The rows are grouped in 3 different ways at once. Each group adds its own fixed numbers to the row, and there is some noise. The rows also spread widely along 12 directions, which tell nothing about the answers.
(in the rows, 128 means zero)
Known rows, each followed by its group in each grouping:
[ 74 145 111  93  86  89 152  60 146 118  91 134 141 158 130 168  91  86
 130 117  76 144 100 118  98 171 137 114 109 149  95 144 149 127 128 147
 118 119 153 121 125] : q_281 mel lukov
[128 135 172  91 165 140  93  39 132 133 122 128 111 124 140 140 169  54
 111  90 109 126  99 100 135 116 136 158 129 135 161 181  90  95 182 104
 137 135 103 157 119] : q_829 Digi Ded
[102 102 129 108 127  91 150  79 133 113 104 152 132 182 135 168 117  88
 115  92 107 146  86 101 105 180 122 107 132 102 120 184 158 117 136 125
 124 125 103 136 158] : q_82 mel Mot
[128 120  97 131 145  90 126  68 135  90 129 131 141 136 136 190 181 109
  88 153  50  89 135  74 154 159 169 142 103 181 118  64  97 125  82 105
 134 136 145 121 106] : q_829 Rop poga
[154 122 134 103 140  86  89 105 123 150  92  77 164 160 126 158 183  91
  61 168  65 157 116  83 123 133 139 135 138 146 138 103  84 110  93 126
 135 115 132 106 113] : q_281 Digi pez
[166 124 137  63 117 150 149  55  88 137 177 123  69 104 154 128 184  89
 111 127 126  66 136 111 126 164 148 159 124 121 171 148 115 103 149 137
 127 143 107 148 101] : q_493 Rop Riv
[184 163 116  55  55 125 141 125 114 137 155 110 108 161 147 116 124 122
  97  97 100  98 145 112 133 131 145 150  24 144  94  86 181 163 120 170
 133 166 128 129  71] : q_262 Rop Mot
[111 162 147  29 111 136 104  72 126 176 152 128  96 157 153  88 124  76
 140  77 144 160 118  92 120  80 113 135 122  95 128 160 113  84 181 144
 135 134  77 142 102] : q_153 mel Riv
[ 90 123 134  93 157  87 113 114 137 139 118 115 141 139 134 159 119  61
 123 122  90 129 132  98 118 122 133 133 167 164 122 101  56  71 125 108
 130 121 104 106 142] : q_153 Rop Ded
[133 105 105 127 120 110 133  95  87 116 120  99 101 164 143 147 129  91
 130  95 108 134 118  73 117 142 126 153 132 103 179 213 185 177 148 109
 135 112 136 150 130] : q_262 Rop poga
[107 103 155  75 165 124 127  80 108 137 139 114  95 122 120 162 168  52
 122 135 132  77 136 109  96 176 136 156 191 127 162 173  65  73 168 121
 147 124  62 123 150] : q_493 mel lukov
[126 120  99 131 117  92 104 140  87 124  99  92 124 190 127 140 103  99
 119 139 102 164 117  55  90 137 131 118 162  97 135 172 156 129 151 115
 108  68 141 126 130] : q_82 Digi pez
[142 128 116 112 144 112 130 104  90  97 129 132  84 161 132 120 168 100
  89 177 119  68 177  56 110 173 158 147 160 146 141 130 109  97 140 106
 139 113 105 121 127] : q_829 mel poga
[129 159  97  82 115  92  83 133 130 135 152 116 148 165 132 153 142 122
 107 144  70 100 150  65 125  92 174 137  95 136  69  27 111 106 109 146
 131 106 108 113  58] : q_82 Rop Riv
[153 106 144  76 163 143 106 112  99 148 142 102  89 126 136 112 197  85
  92 116 141  92 167  71 153 136 124 177 170 145 189 135  60 100 160  84
 153 163  77 126 143] : q_493 mel pez
[181  94 116 111 124 115 125 149  97  95 150 107 118 147 118 173 158 102
  90 140 112  65 168  88 154 189 149 145  93 161 119 116 147 134 133 126
 144 136  84 133 143] : q_829 Digi poga
[128 148  97  91  89 141 138  44  97 147 160 118  92 102 160 114 148 106
 122 125  88 153 116  88 155 121 112 122 112 150 155  99 113 100 112 109
  91 138 174 150 105] : q_281 Digi Riv
[155 144 114  99 111  98 163 116 100 120 147 138 113 165 154 122 107  99
  96 160 111 130 140  94 130 174 155 104 115 157  99  88 122  56 107 140
  94 140 120 125 150] : q_281 Rop poga
[130 136  99  89 126 143  89 103 104 157 168  59 108  84 138 153 152  84
 140 116  79 132 138  77 149  85 128 159 130 154 187  89  83 125 145  93
 119 130 160 146  90] : q_493 Rop lukov
[118 136 124  97 112 117 147  15 134  78 144 175  95 151 140 157 161 114
 106 134  93  43 128 114  95 188 197 150  82 127  92 138 140 118 157 135
 142 119  96 144  64] : q_153 mel Ded
[149 114 143  68 119 110 185  70  89 132 117 142  98 168 155 122 133  78
 108 111 139 107 105 116  98 188 134 133 136  87 134 193 147 103 142 150
 114 146  97 124 145] : q_493 Rop lukov
[162 163 124  64 122 142  88  81  99 172 151  88 105 136 146 102 165 100
 105 125  93 147 121  81 131  77 143 154 111 109 166 134 112 105 138 136
 130 129 126 143  63] : q_281 Rop Mot
[113 137 104 103  92  70 135 130 111 127  78  94 151 204 137 147  69  95
 116 135  86 174 110  90  72 144 137 112 136  96 103 158 169 137 127 151
 121  77 143 102 119] : q_153 Rop pez
[156 147 125  74 117 137  96  86 114 138 167 100 134 143 136 172 122  88
 126 115 107 157  92  92 125 116 145  92  79  82  96 142 168  77 160 145
 104  94  83 167  99] : q_829 Digi Ded
[148 144 157 100 158 123  47 105 146 137 163  86 143 133 121 174 152  73
 112 124  85 121 122  92 120 101 185 152 102 132 141 122  94  85 177 137
 148 100  95 150  78] : q_82 Rop pez
[136 117 120  40  58 132 176  56 108 113 163 155  86 144 144 138 156 119
 119 123 118  53 139 131 123 189 141 154  70 119 113 135 162 131 128 173
 141 171  84 143  93] : q_82 mel poga
[204 125 174  72 103 111 147  72 127 118  89 132 125 180 145 129 180 108
  40 112 103 111  96 124 115 190 155 157  66 127 131 180 175 173 137 156
 156 179 120 120 106] : q_493 mel Mot
[123 122 151  19  87 141 161  75 102 156 131 107  89 132 146 121 136  68
 146  97 139  83 129 145 103 162 116 168 125  96 162 198 140 125 164 169
 145 157  80 128 119] : q_493 Rop pez
[127 117  98 117 139 100  94  89 116 121 131  84 149 152 110 191 165 105
 114 156  63  96 131  81 111 144 178 143 115 105 135 138 141 130 127 135
 152  73 107 134  79] : q_281 Rop pez
[ 89 125 122  75 147  92  81  79 142 147  98 119 156 199 119 153 145  99
 131  93 106 144 106  74 125  96 139 154 131  75 117 189 146 149 155 131
 175 114  55 123 107] : q_281 mel poga
[106 136 109 116 156  97  91 114 125 123 143 114 127 160 136 148 129  86
 126 128  96 120 149  66 125 104 159 152 144 144 121 108  90 101 149 103
 139 109 102 116 107] : q_153 Rop poga

New rows. What belongs after each?
[172 142  98 104 120 104 100  81  90 132 131  85 138 159 137 160 160 118
  90 167  66 142 100  70 102 115 175 120 109  76 137 136 168 117 118 139
 120  70 131 148  57] : q_281 Rop Ded
[128 143  91 109  92 120 128  89 115 110 152 115 107 142 138 168 107 107
 146  98  92 111 122  97 115 141 164 137  87 113 122 148 189 149 168 127
 121  99 145 147  93] : q_493 Rop Riv
[130 118 146  57 130 144  86 100 119 165 160  93 110 120 118 150 140  69
 146  66 141 136 129 104 155 106 112 147 124 116 168 181 132 110 179 136
 157 137  61 159 142] : q_281 mel Riv
[143 129 111  93  90 108 181  63 106 113 154 137 118 136 150 160 116  95
 118 129  96 109 110 129 125 198 156 103  86 135 107 124 156  87 115 156
  97 141 129 145 124] : q_281 Rop lukov
[ 91 131 118  59 101 126 146  75 125 152 184 112 102  72 146 164 126  62
 141 131  87 106 143 128 141 139 115 123 131 191 138  49  44  55 101 132
 111 153 131 129 122] : q_153 Rop Riv
[125 113  83 156 117 116 140  82 101  88 143 126 100 135 132 162 127 112
 120 134  88 100 147  79 138 188 159 127 110 157 137 129 149 120 144  97
 106 104 147 149 134] : q_281 Digi pez
[146 120 115 146 152  93  49 153 122 115 149  57 170 135  96 224 134  79
  97 197  61 133 136  85 113 146 176 122 128 164 118  97 107  84 140 123
 130  65 110 132 124] : q_281 Digi poga
[126 140 126 105 128  95 117  90 133 128 119 124 137 190 143 142 109  93
 103 117 107 180 102  75 110 140 147  99 116 103 103 144 133  93 144 124
 114 102 108 131 130] : q_153 mel pez
[100 118 122 110  99  88 109 152 127 119 112 101 145 179 119 185  59  70
 147 108 101 162 106 115  96 153 124 116 121 131 101 175 168 128 167 146
 125 102 114 127 165] : q_82 Digi poga
[132 128  87  78 112 117 147  95  67 152 157 109  85 152 147 118 149 107
 128 138 118  88 147  66 111 136 122 135 148  84 142 133 142 115 110 137
 128 104 107 126 100] : q_262 Rop Riv
[159 131 135  71 115 127 123  89 108 146 130 111 105 115 141 106 192  94
  82 132 100  91 159 103 164 128 129 186 108 198 150  70  61 124 109 118
 139 185 127 118 103] : q_281 Digi lukov
[151 143 174  86 139 124 156 100  99 140 124 146  72 165 160  72 119  54
 108  80 160 113 138 100 118 152 127 155 140 150 148 180 102  91 174 122
 125 167 113 130 164] : q_262 Rop lukov
[151 123 119  66 156 138 128  92 103 148 174 128 109 142 150 130 170  95
 106  92 138 136 135  55 186 122 109 109 120 120 131  91  87  59 125 101
 115 170  69 146 150] : q_829 mel lukov
[141 127 111  38  82 135 152  49 108 151 151 136  89 147 160 104 170 122
 106  91 111 122 124  97 152 123 112 144  84 110 134 118 134 135 112 134
 134 178 107 137  80] : q_153 mel Mot
[120 149 136  52  95 132 149  39 111 137 158 128 104 129 149 148 136  81
 134 145 108  97 104 135  90 170 153 127 103 106 101 125 118  72 158 166
 102 125 102 137  88] : q_493 Digi lukov
[134 142 149  90 137 111  91  67 133 129  86 101 131 165 136 135 175  94
 104 103  83 104 116  95 105 110 167 199 116 114 159 177 125 178 171 126
 171 122 125 118  68] : q_493 Rop pez
[167 115 114  77 110 123 127 135  76 144 133 111  90 149 139  86 161 108
 101 103 137 110 167  76 168 119 109 166 126 145 156 136 129 144 136 118
 142 156 102 125 131] : q_281 Digi Riv
[ 99 119  87  80  69  94 217  93  91 117  85 136 102 164 162 113  99 102
 134 106 106 116 128 106 112 183 102 138 142 137 121 142 156 160 103 125
 102 155 164  98 149] : q_493 Rop lukov
[138 136 102  62  75 117 114 136 110 151 165  64 132 138 127 170  83  79
 146 108  94 153 127 117 120 120 133 118  84 125 111 112 154 117 143 158
 116 110 120 137 102] : q_153 Rop lukov
[ 71 115  61 118 117  90 134  63 107 106 112 124 134 175 134 180 127 117
 147 148  69 116 110  72  90 149 146 129 141  84  98 139 158 148 128 115
 116  70 124 121  92] : q_493 Digi poga
[111 120 117  82 139  87 153  80 104 127 112 142 116 168 151 128 146  87
 106 150 103 104 128  89  95 147 139 134 172 108 120 124  91  80 108 125
 127 117  97 106 114] : q_153 Rop Ded
[101 114  74  77  65 103 167 105  97 137 130 122 126 153 155 144  93 109
 141 117  91 174 106  93 140 135  88 103 113 127 107  98 150 124  88 131
  86 148 149 129 138] : q_82 Digi poga
[195 121 148  96 160 132  77 143  93 144 150  91 103 157 136 117 156  85
  96  88 144 130 139  68 143 102 151 163 131 109 171 174 135 125 193 109
 145 122  89 145 132] : q_493 Rop Riv
[159  87 118 111 151 120 147 114  82 134 166 123  98 139 156 132 147  80
 100 124 144 145 143  75 166 171 111  99 155 133 151 117  83  48 125  89
  93 142  91 141 189] : q_153 Digi pez
[116 135  69  87  77 128 166  51  85 142 158 119  90 122 177 119 103 108
 146 102  88 176  98  77 136 111 109 102 115 105 150 124 150 110 112 100
  75 122 172 159 107] : q_153 Rop Ded
[166  95 107  88 172 118 136 143  70 142 173 116 108 142 143 140 161  97
 105 147 141  97 166  63 158 146 135 112 172 113 142  96  88  28 110 105
 117 127  41 134 166] : q_281 Rop Ded
[ 56 152  72  92 110  96 106  52 126 120 108 118 134 163 124 172 140 120
 144 144  55  93 121  67  75 118 154 137 130  92  93 113 140 151 114 126
 144  68 127 120  48] : q_262 mel Ded
[142 143  75  72  64 120 144 169  71 164 145  67 102 142 157 100  80  97
 140  97 110 180 148  68 150  98  75 124 120 141 144  94 144 142 106 116
  98 144 171 126 141] : q_262 Rop lukov
[179 114 128  84 109 102 171 104  93 132 144 109 122 133 160 144 129  88
  79 153  99 147 115 108 132 171 131  97 118 154 132  90 110  65  84 128
  92 149 134 130 143] : q_153 Rop Ded
[176 123 141  88 108 102 155  89 125 113  99 131 130 167 150 128 169 115
  51 124  97 126 121  97 137 184 145 139  89 150 128 114 126 144 111 119
 127 175 140 114 127] : q_493 mel pez
[146 149  96  58  81 112 158  92  91 117 108 155  90 200 158  72 144 148
 104 111 120  80 144  79 117 126 152 168  97  87  84 122 175 166 148 134
 125 142 100 111  71] : q_493 Digi Ded
[104 161  96  77 116 118 101  45 117 155 154  99 134 138 144 168 138 101
 126 151  72 159  88  74  89 106 136  95 125  84 116 109 125  78 117 133
 105  80 129 149  66] : q_262 mel Ded
[120 114  99  38  93 165 135 109  67 168 175  78  71 122 145 122 118  88
 176 100 148 116 144  99 126 120  94 135 146  66 162 170 141 102 176 132
 110 118  80 152 131] : q_493 Digi pez
[120 134 166  76 136 105 120  21 156 120 122 143 133 153 135 170 176  78
  84 145  95  85 105 136  88 182 179 144 102 124 117 154  97  91 147 158
 155 116  86 127  83] : q_153 mel pez
[110 117 119 105 122  98 179   9 130 105  94 165 120 153 162 147 171 102
 101  93  77  93  98 108 133 174 149 163 103 138 128 134 124 165 109 107
 127 171 155 122 106] : q_493 Rop lukov
[114 136 154  55 101 125 137  89 130 135 118 149 100 167 143 112 113  79
 139  54 145 101 124 131 127 137 125 169 101 130 105 174 145 147 198 142
 143 163  83 125 133] : q_493 Digi Riv
[104  94  71 100 126  81 137 149 100 131 130 115 147 191 135 160 105 110
 127 108 111 150 145  63 147 143 109  96 136 104  87  97 138 112 104 110
 116 108  76 107 158] : q_153 Digi pez
[145 145 104  74  99 124 173  98  83 136 172 136  93 136 157 123  96 101
 127 132 125 126 130 103 128 159 141  89 119 116 106 108 141  38 126 140
  80 130  99 149 139] : q_281 Rop Ded
[136  98 105 136 140  71 122  94 113 118 108 101 167 165 130 195 154  97
  79 167  67 160  98  82 130 164 142 107 132 137 124 118 128 107  84 120
 114 109 128 121 142] : q_281 Digi poga
[140 104  91  62  95 139 126 122  82 164 195  64 115 120 141 170 105  81
 162  92 115 166 122  94 147 119 104  95 111  84 156 143 154  90 135 136
 106 115  91 163 134] : q_153 Rop pez
[130 142 127  74 138  99 157  93  89 135 111 148  99 189 146  89 145  89
 105 148 135  85 145  84  99 157 153 149 169 106 113 148 103  77 132 147
 131 126  79 104 123] : q_281 Rop lukov
[ 96 161 120  47 122 113 121  78  99 163  96 122  89 172 155  72 155  94
 131 113 114  94 141  74  92  81 125 185 162 100 140 150  98 137 138 132
 153 124 107 108  67] : q_262 Rop Ded
[108 132  68  70  91 122 102 121  93 166 180  44 126  93 128 178 113  82
 160 149  65 146 137  88 127  98 119 120 129 136 145  61  97  97 104 129
 112  95 148 133  80] : q_153 Rop lukov
[ 91 116 131  64 142  98 122 102 107 156 106 121 111 171 138 108 142  66
 125 108 130 116 137  83 116 116 109 161 177 118 126 143  72 100 146 121
 144 131  75 100 128] : q_153 Digi lukov
[132 116 149  12 101 117 165  81 104 157 118 134 108 166 133 110 174  98
 100 129 137  70 149 125 119 178 115 152 132 105 126 153 110  98 115 177
 165 174  38 104 124] : q_281 mel pez
[162 147 137  23  74 131 143 105 112 176 149 100 128 128 155 106 139  93
 100 120 112 158 123 126 170 125 102 122  80 151 116  73  98  81 100 162
 107 190 108 125 126] : q_281 Digi pez
[120 148 129  66 114 136  87 104 110 160 138  76 111 102 129 125 145  75
 128 133  94 129 138 105 131  90 123 163 143 162 163 113  77  99 149 120
 129 125 120 138  98] : q_281 Digi Ded
[102 168  78  83  71 135 136  69 125 117 163 121  99 136 145 143 106 126
 144 129  81 117 135  88 116 145 161 120  81 124  92  75 146 112 150 125
  92 117 149 141  80] : q_493 mel pez
[ 84 109 111  83 110 117 120  89  92 159 109  76 124 135 124 158 104  57
 163 110 105 168 101 108 107 132  95 131 171  98 166 208 142 128 151 134
 124  93 123 139 143] : q_281 Digi lukov
[ 93 117  65 117 149  88 144  60  89 121 122 141 120 171 151 139 167 125
 121 153  84 113 131  46 132 133 141 132 165  98 130 111 113 104  85 101
 117 107 116 117 106] : q_281 Rop poga
[160 110  60 123  72 110 195 110  81  93 181 133  87 140 157 147 115 134
 111 141  97  94 164  87 147 202 151 101  80 141 109  72 169 108  99 114
  86 127 143 144 126] : q_153 Rop pez
[ 95 113 104  56 101 145 123  83 104 151 170 112 105 137 129 162 100  82
 179  77 136 144 116 109 134 130 109 123 120  81 143 201 171 103 175 140
 135 127  57 165 143] : q_281 mel poga
[164 169 137  55  72 131 109 101 115 165 131  76 116 131 151  99 111  86
 115 105  91 179 117 112 139  83 128 158  79 157 160 140 141 141 148 148
 125 160 162 142  93] : q_281 Rop poga
[163 121 144  93 154 150 122 100 120 114 172 133  92 112 144 143 163  77
 117  61 132  86 151  94 191 131 141 159  96 168 156 124 107  98 168  92
 140 176  77 162 146] : q_829 Rop Ded
[139 105  87  88 137  85 138 112  98 139 127 112 154 171 140 158 150 119
 105 117  93 142 117  67 156 121 129 107 131  92 114 100 141 105  75 117
 119 127  82 125 126] : q_281 Rop Ded
[ 85 146  60 100  93  91 163 103  97 109 100 132 114 173 152 128  96 122
 146 125  78 121 133  56 113 130 124 119 146 122 101 103 156 136 103 107
 106 101 151 110 112] : q_829 Rop Ded
[164 110 109 106  99 143 134 141  75 139 150  76  86  93 148 122 114  84
 121 113 101 159 140  80 148 116 100 143 147 174 209 134 123 128 133  82
  98 139 182 153 149] : q_82 Rop Ded
[145 110 149  64 148 126 115  77  97 156 132 114  85 133 146 100 192  74
 106  95 136  89 151  90 142 108 122 192 157 127 191 173  83 126 147 122
 166 149  87 125 109] : q_153 Rop Riv
[ 93 115 112  62 117 128 135 102 110 141 145 141  93 155 151 109 115  91
 169  41 140 126 134  86 161  94  98 165 129 116 144 164 130 135 161 112
 137 173  82 140 142] : q_82 Rop poga
[112 112 140  52 124 133 130  36 122 146 161 120 108  83 136 168 202  77
 108 144  89  80 124 114 143 158 128 157 132 161 160  91  42  82 103 130
 136 166 109 135 105] : q_82 mel lukov
[139 133  72  90 111 137 145  52  76 139 175 129  85 118 163 107 181 128
 108 155  93 121 145  65 176 123 126 133 118 148 145  61  93  87  89  95
  92 154 137 147  93] : q_281 Digi poga
[100 150 148  49 130 133  91  21 137 156 140 125 111 130 153 125 192  84
 125 114  88 107 104  99 122  81 141 191 120 119 161 133  69 118 139 138
 153 153 112 138  47] : q_82 Rop poga
[125 106 114 142 140  95 133  71 118  82 129 140 113 162 130 185 159 103
  93 142  94  69 138  85 109 208 170 142 115 141 126 152 146 135 134 108
 146 114 112 138 124] : q_262 mel poga
[ 96 134  92  43  89 119 108 117  75 171 135  60 105 138 129 132 140  85
 145 166  95 103 153  89  86 105  99 162 167 112 146 127 103 129 122 150
 144  96 109 109  83] : q_262 Digi poga
[ 88 169 130  50 103 117 110  71 133 167  94  89 134 139 144 122 122  66
 142  99  75 166  99  95 118  79 110 149 124 137 137 126  96 129 133 142
 132 135 158 115  84] : q_829 Rop lukov
[153 163 121 125 113 107 149  71 134 109 162 166 109 164 170 131 110 106
 103  85 113 136 109  85 145 154 159 102  56 141  81  94 159  96 135 120
  93 144 138 155 126] : q_262 Rop Riv
[195 119 132  73 100 128 175 109  94 141 154 125  92 139 175  92 140  98
  83  92 133 147 142  94 181 150 114 130  91 158 148 104 113  99 108 116
 108 197 128 139 154] : q_153 Rop pez
[134  85 104 107 143 102 149 115 107 109 174 137 130 140 133 186 148  94
 119 120 113  83 140  89 147 180 149 120 122 135 112  93 112  80 113 125
 119 136  78 138 153] : q_82 Rop lukov
[103 119  89 150 138 105 138  68 126  99 141 150 120 140 153 160 125  97
 130  82  88 137 110  67 155 137 144 130 116 148 131 109 124 122 127  73
  98 132 160 153 133] : q_82 Rop lukov
